All groups share one centre, and each spreads out both ways along 13 directions, with some noise.
In the rows, 128 means zero.
Known rows, each followed by its group:
[177 140  58 118 169 123  74 113 150  98 153 149 126 133 168 139]  H
[111  89 132 100 158 147 134 151 119 120 115  90 148 140 136 132]  U
[119 135 101 186 108 112 149 116 106  92  95 120 123 139 111 126]  L
[118  85 109 132 142 104 122 169  95 159 125  87 118 125 138 117]  U
[120 141 132 128 120 119 170 197 110 130 135 146  91  92 114 110]  H
[134 118 145 193 161 124 189 113 181 134  71 127 136 111 141  83]  P
[110 176 163 167 167 147 153 101 115 148 142 189 111 101 131  74]  L
[100 128 149  63 164  88 131  93 163 145 109 134 146 135 104  69]  U
[104  89 143  82 154 111 121 109 113 137 137 129 149  59 138  78]  L
[138 158  98 107 125 135  83 104 108  79 137 120 107 150  94 128]  L
[153 136 110 103 133 120 107  91 121 100 122 111 157 139 142 160]  H
[ 93 168  83 104 105 167  89 101 121 160 148 125 106 117 102  64]  H
[154 144 115  70 102 107  86 122 120  83 148 136 155  82 128 146]  P
[148 153 129 141  95  95 127 139  90 128 114 122 114  72 150 111]  B
[154 110 154 119 191 115 135 147 180  98 148 109 146 126 125  91]  A
[121 163 128 131 124  97 155 131  74 139  51 119 101 105 138  97]  B
[ 91 141 158 141 114 140 123 121 104  73  79 119 174 183 132 156]  P
[109 152 143 136 111 115 125  88  77 123  97  98 140 163  58 135]  H
[109 127 111 124 139  82 139 101 113 171 109 198 105  89 122 113]  L
[106  84 133 144  99  78 107 126 108  57  89  80 142 137  98 126]  L
[142 167 110 125 123  70 149 131 136 145 179 170 172 109 101 144]  L
[121 107 101 128 177 150 149  87 118 104  95 116 134 122  92 115]  U
[107 152 164  95 170 122 129 146 161 170 144 133 199 131 105  98]  A
[148 175  96 131 154 132 139  87 144  54 107 171 172  97 126 123]  U
[155 168  71 187 152 148  98 130  95 116 115 140 179 128 149 162]  U
[140 169 137 112 193 152 149 172 154 101 118 114 133 131 132  69]  A
[104  97 168 139 144 124 175 136 142 131 137 119 145 144 144 117]  H
[100 126 165 149 123 146  89 104 119 129 171 142  68 138 107  72]  L
[102  68 162 105  91  78 140 112 160  66  97 149 135  95 111 125]  B
[134 100 127 188 136  78 111 104 148 119  81 168 131  76 171  94]  B
[127 102 104 120 116  63  92 119 119  93  85 105 178 119 173 130]  A
[126  90 126 139 145 111 144  92 156  99  92 138  67 132 105  98]  L
[102 161 103  55 122 121 129  79 155 134 109 147 160 139 111 114]  P
[129 177 125  98 109  78 117 167  76  95 115 132 103 121 156 109]  P
[161 118  65 146 128 137 152 106 190 180  80  75 113 128 118 111]  A
[108 142 119 113 139  96 120 119  85 130 189 154 149 144 132 139]  A
[138 121 145 151 179  85 149 124 109 101  71 102 209  52 155  77]  B
[118  63 152 123 125  39 141 149 129 154 118 127 132  72 108 108]  A
[111 140  98 113 165 102  68 184 122 135 135 118 106 154  98  76]  P
[142 151 128 137 175 124 105 101 107 132 139 113 122 144 118  97]  A
[147 166 129 150 158 158 179 135 126  83 137 121 196  66 122 110]  U
[ 94  85 152 114 137  59 167 149 111 105 159 186 116 119 136 138]  B
[139  94 155 180 127  97 114 126 190  83 136 184 142  96 120 130]  B
[135 181 113  98 150 142  78  94 122 120 154 154 126 147 118 119]  L
[134 136 114 109 114 152 157  89 168 104 139 155 148 111 170 137]  P
[100  68 113 176 150  91 145 103 150 113 131 126 178 143 128 127]  B
[138 151  67  98 170 119 148  90 148 119  93 180 130 124 118 130]  H
[114 132 179 144  97 145 102 171 146 131 129 149 109 117 159 109]  U
[157 140 111 155 103  69 173 143 122  70  89 128 136  96 112 141]  U
[ 56 116 107 111 110 133 163 126 107 189 127 144 120 135 155  97]  P
[114  72 123 115 120  70  91 104 114 202 157 117 101 100 169  92]  U
[129  71  87 150 144 100 107 111 119 140 126 132  85 103 158 108]  U
[128 108 151 142 135 113 149 165 163 156 109  83 114 173 115 117]  L
[133 116 143 137 170 117  94 161 164 173 164 149 140 137 127 118]  A
[126 131 147 119 108 132 190 162 136 157 139  82 102 155  96 121]  H
[162 149 130 113 188 158  93 140 161 134 140  98 122 129  97  85]  B
[121 120  90 178 151 101 140 106 180 116 152 113 129 121  99  48]  H
[178 145 165 209 162  63 105  93 154 101  72 115 154 114 121  90]  P
[ 79 110  99 144 102 130  97  95 101 117 144 135 134 159  84 137]  P
[142 125 116 106 117 145 120 130 160 120 109 122 100 159  99 154]  H
[ 90 101 153  86 132 138 167 167 146 141  91 166  97 120 115 121]  L
[117 103 106 166 131  94 109  84 135 127 119 133 118 130  71 109]  B
[128 108  72 147 110 120 136 157 137  37 101 109  93 121 133 112]  A
[136 125 116 154 148 144  99  99 135  99 133 119 100 165 116 117]  A
[144 113 106 147 152  63 157 144 191 160 115 109 131  91 116  58]  H
[146 167  77 116 119  95 140 116 101 143  59  53 156 174 120 140]  B
[116 132 159 130 141  64  74 123 149 157 150 173 134 175 137 129]  L
[152 162 139 150  72 103 106  92 135  85 149 141 144  76 211 101]  P
[ 95 142  86 122 113  95 173 106 121 129 112 116 117 132  94  81]  H
[131 185  76 164 124  76 124 142  41 121 128  97 150 122  83 118]  P
[104 140 108 177 189 138  81  49 115 146 104 148 183 126  91  91]  U
[128 142 104 126 156  72 158 117  95 105  47 182  90 116 146 122]  H
[144 158 144 103  97 166  84 127 145 142 110  79 113 109  93  92]  B
[128 104 119 113 143 137 169 148 149 200 134  83  70 147 101  99]  A
[110 118 143 200 130 123 147 144 124  69 114 144 129 162 174 134]  L
[133 132 109 125 172  86 137 169 150  93 124 161 149 148 164 129]  A
[180 174  91 184 143  76  83 100 141 131  65 176 129 117 147 142]  H
[143 158 120 126 145 153 175 138 133 113 126  94  89 132  89  91]  A
[143 109 108 146 117 113  70 147 144 150 137 103 147 114 148 124]  A
[124 136  94  82 112 113 121 121 121 123 157 157 143  70  98 122]  L
[109 112 100 176 153  66 118 163  82 132 118 106 112 154 128 109]  P
[125  66 192 130 138 123  81 170 188 129 159 135 115 116 116 106]  B
[123 113  62 153 146 142 128 109 143 152 133 128 106 182 139 142]  U
[148 202 103  70 132  90 159 123  76 112 113 155 120 122 129 146]  P
[158 120 136 144 131 105 147 103 181  93 121 146 119 114 194 117]  P
[142 104 136 142  90 131 137 138 102 116 117  99  88 140 127 167]  U
[108 106 104 102 152  76 182 142 108  96 119 102 135 197 107 156]  B
[111  86  99 166 110  63 199  94 107 142 130 118 116 122 126 129]  B
[152 168  99 117 155 127  73 142  93 149 164 132 139 108 111 123]  H
[139 139 119 170 108  88  85 137  77 151  99 115  88 151 101 146]  U

New rows. What belongs after each?
[158 164 122  75 134  55  92 145 114 128 101 144 121 140 119 148]  B
[137 111 185 189 102  98  74  62 124 151 116 102 161 104  92 111]  P
[157  88 111 210 172 105 147 104 150 147 132 132 120 102 114 116]  P
[121 133  99 155  90 140 144  71  91  92 122 140 157 104 130 159]  U
[159 135 126 139  80 166 102 137 169 103 140 105  79 140 160 127]  H
[115 106 111 104  91  67 110 145 103 100  48 130  90 136  90 149]  H
[140 163 149 153 143 110 145 149 127 103  83  96 108 163  98 100]  P
[130  92  92 109 137 141  97  74 154  36 134  99 136  95 103  84]  B
[ 92 159 132 195 150  97 106  81  81 140  95 167 124 124 154  66]  H
[126 148 169 168 139 172 102  74 138 138 107 148 134 170 152 139]  H
[169 108 117 188 164 143 166 103 160 160 144 109 143 110 114 135]  P
[161 168 151 169 166 142 141 159 118 141 155 170 145 105 162 146]  H
[171 109 100 174 177 145 144 138 172  65 146 101 152 130 138 132]  U
[146  68 113 115 107 103 125  68 157 110 155 145 143 103 152 171]  P
[146  88 121 180 179  82  97  77 140 160  95 120 131 131 116 105]  U
[124 117 144 142 137 126 127 137  94  89  91  74 118  85  90  70]  B
[143 197 100 145 161  95 122 141 114 139 116 146 139  93 143  70]  P
[ 90 132  50 104 162  90 109  77  97 116 153 114 136 109 119  36]  H
[155 155 132 161 102 110  97 143 123 173 130 103 129 148 142 141]  H
[137  99 101 204 123  76 151 127 120 156 112  52 178 111 147 103]  L
[144 182 101 126 176 149 134  90 113 148 148 166  99 142 141 108]  L
[166 138  92 146 124 118 150 104 176 109 171 109 172 124 190 136]  H
[121 116 128 119  98 125  69 142 170 128 139  55 174 165  98 116]  L
[154  98 140 163 202  91  96 131 144 113 152 135 167 115 156 113]  H
[155 141 141 123 123 127 101 123 143  95 141 140 153 104 183 133]  P
[125 172 103 126  62 122 106  47 133 120  85 124 182 113 126 136]  H
[157 116 183 127 153 173 107 139 146 133 133 112 125 185 104 188]  H
[104 147 178  99 179 107  93 192  93 117 128 115 136 172 119 104]  A
[ 63  94  90 114  92  68 118 129  80 122 159 176 134 161 136 165]  A
[117 138 140 158  98 127 151 104 132 115 122  80 100 141  89  79]  H
[137 214 154  90  94 135 151  62 142  96 133 163 159 122 100 128]  U
[150 119 132 149 139  83 124  89 136 115 112 175 109  86 138 122]  P
[149 124 125 158 176 131 193 141 130 118  85 107 103  97  84  97]  U
[ 78 140  54 142 136 136 113  96  98  85 104 145 157 173  83 134]  U
[118 135  51 143 171 145 121  75 107 120 146 123 220 128 143 142]  U
[166 151 153 169 156 157 147 122 166  66  98 143  73 132 142 101]  A
[124 111 167 129 126  62 106 115 144 163 125 156 176  83  94 118]  B
[ 75  94 109 109 187 122 102 127 112 109 160 166 154 109 130  83]  H
[158 175  74 148 116 115 172 123 156  81 117 161 106 134 117 137]  U
[171 119 153 142 113  75  73 113 140  64 138  90 121 170 125 149]  P
[145 132 139 146 165  92 135 152 133 160  89 125  84 127  91  97]  H
[151 134  93 156 154  57 172 164 157 108 116 105 167 123 118 110]  U
[167 137 115 117 133 123 176  87 138 140 159  76 114 148 118 132]  A
[ 55 100 134 136  80 121  79 125 143 147  90 155 124 126 108  91]  H
[ 84 115 140 134  94 110 163 127 101 149 114 101 102 142  57 107]  L
[154 120  72 146 181 102  95  83 117 130 134 111 111  90 143  68]  B
[141 117  95  97 119  86  82 117 126 100  65 148 132 136 102 173]  H
[136 122  93  79 112 130 147 146 139  93 120 110  78 130 103 124]  H
[154 138  69 137 124 142 162 102 149 165 127 102  79 182 142 148]  A
[101 129  64 111 141  98 170 145 114 106 130 143 127 132 130 114]  A
[115 136  63 108 128  52  95 130  75 175 124  93 188 149  93 149]  A
[148  92 119 165 141 110 177  72 148 170 122 100 183 119 137 154]  P
[115  94  91 124 112  90 146  70 118  55  90  94 120 154 118 127]  A
[142 148  73 107 165 100  98 153  77 132 172 130 122 124 154 121]  H
[ 93 102 118 157 114 169  98 129 131 111  82 127  72 162 145 108]  L
[ 82 114 163 130 112  78 113 156 112 155 127 146 172 121 130 120]  L
[124  92  81 195 123  66  74  30 148 108 139 137 135 131 139  97]  L
[176 153 125 129 149 153  89 152 160 184 175  98 104 127 139 104]  B
[116 159 132 114 203 114 103 120  65 108 128 104 117 153 111  73]  A
[134 105 156 143 119  62 168 132 153 144  69 108 169 124  90 143]  H
[123 106 101 143 101  85 133 130  98 136 134  99 103 137 132 131]  B
[114 129 153 142 166 155 134 149 139 131 150 181 144  90 156 105]  H
[101 145  85 205 135 194 141 168 128 116 150 124 165 157 128 133]  U
[147 141 138  72 178  81 112 153 125 135  94 144 132 169 143 156]  L
[138 125 152 144  54  71 157 164 129 151 157 136 141 116 147 182]  B
[ 89 153 108 132 184 111 133 122  55 126 109 189 102 124 142  93]  H
[155 156 117 155 150 145 125 160 196  71 139 160 164 109 130 114]  A
[102 127  75 103 164  83 111 158 133 155 128 130 193 127 120 108]  A
[119 118 155 137  61 134  83 105 147  83  60 132 115 114 109 135]  H
[128 152 108 165  75 105  83 112 133 168  95 123 160 134 143 143]  B
[ 90 106 139 114  94  80 145 100  93 158  93 142 136  82 147 113]  P
[130 126  88 141 175 158 108  82 116 139 114 145 126 120 135 118]  U
[111  60 145 122 101  82 105  98 137 141 118 117 146  94 182 116]  A
[105 103 124 108 117 152 153 187 173 145 131 155  63 142 160 114]  H
[107 145  50 139 142  76 125  59 123 135 123 125 154 154 143  88]  H
[115 113  99 170 173 169 107  98 123 169 131 149 129 103 158  97]  U
[106 120 103 115 106 109 175  85 119 112  82 162 119  89 129 122]  U
[147 113 124 117 147  74 153 114 121  90  96 186 102  98 159 149]  P
[ 82  98 115 112 160 117 168 170 161  77 114 117 153 129 103  76]  U
[ 80  80 144 135 103  83  72 114  76 148  98 113  61 146  82 102]  U
[127 168 135 106 174  86 126 103  96 125 156 164 184 132 153 129]  L
[112 133  98 138 120 105 130 138  61 173 160  89 130 133 139 118]  B
[102 143 113 167 148 107 103 136  96 156 175 118 137 116 129  64]  H
[ 88 131 129 149  96 148 125 142  97 164 126 136 115 130 134 122]  U
[153 100 135 170 145 113 105 106 108 141 124  99  65  84  98  78]  A
[136 102  97 127  88  73 130 122 142  90 109  71  93 154 153 111]  H
[138 122  75  96  93  94  90 115 142 113 100  90  76 138 129  96]  H
[163 168 134  81 160 115 198 166 143 136 142 140 133 114  93 139]  L
[111 165 158  73 157 165 104 126 157 162 134 118 186 141 116  93]  L
[ 72 120 114 172  94 116  83 126 163 154  91 178 102 124 132  70]  H
[101  73 135 125  70 121  97 110 126  54 161 111 137 139 144 150]  U
[154 122 180 107 106 103 111  61 138  83 150 109 165 104 124 135]  U
[127 126 185 107 168 137 139 167 124 106  41 130  83 134 113 107]  L
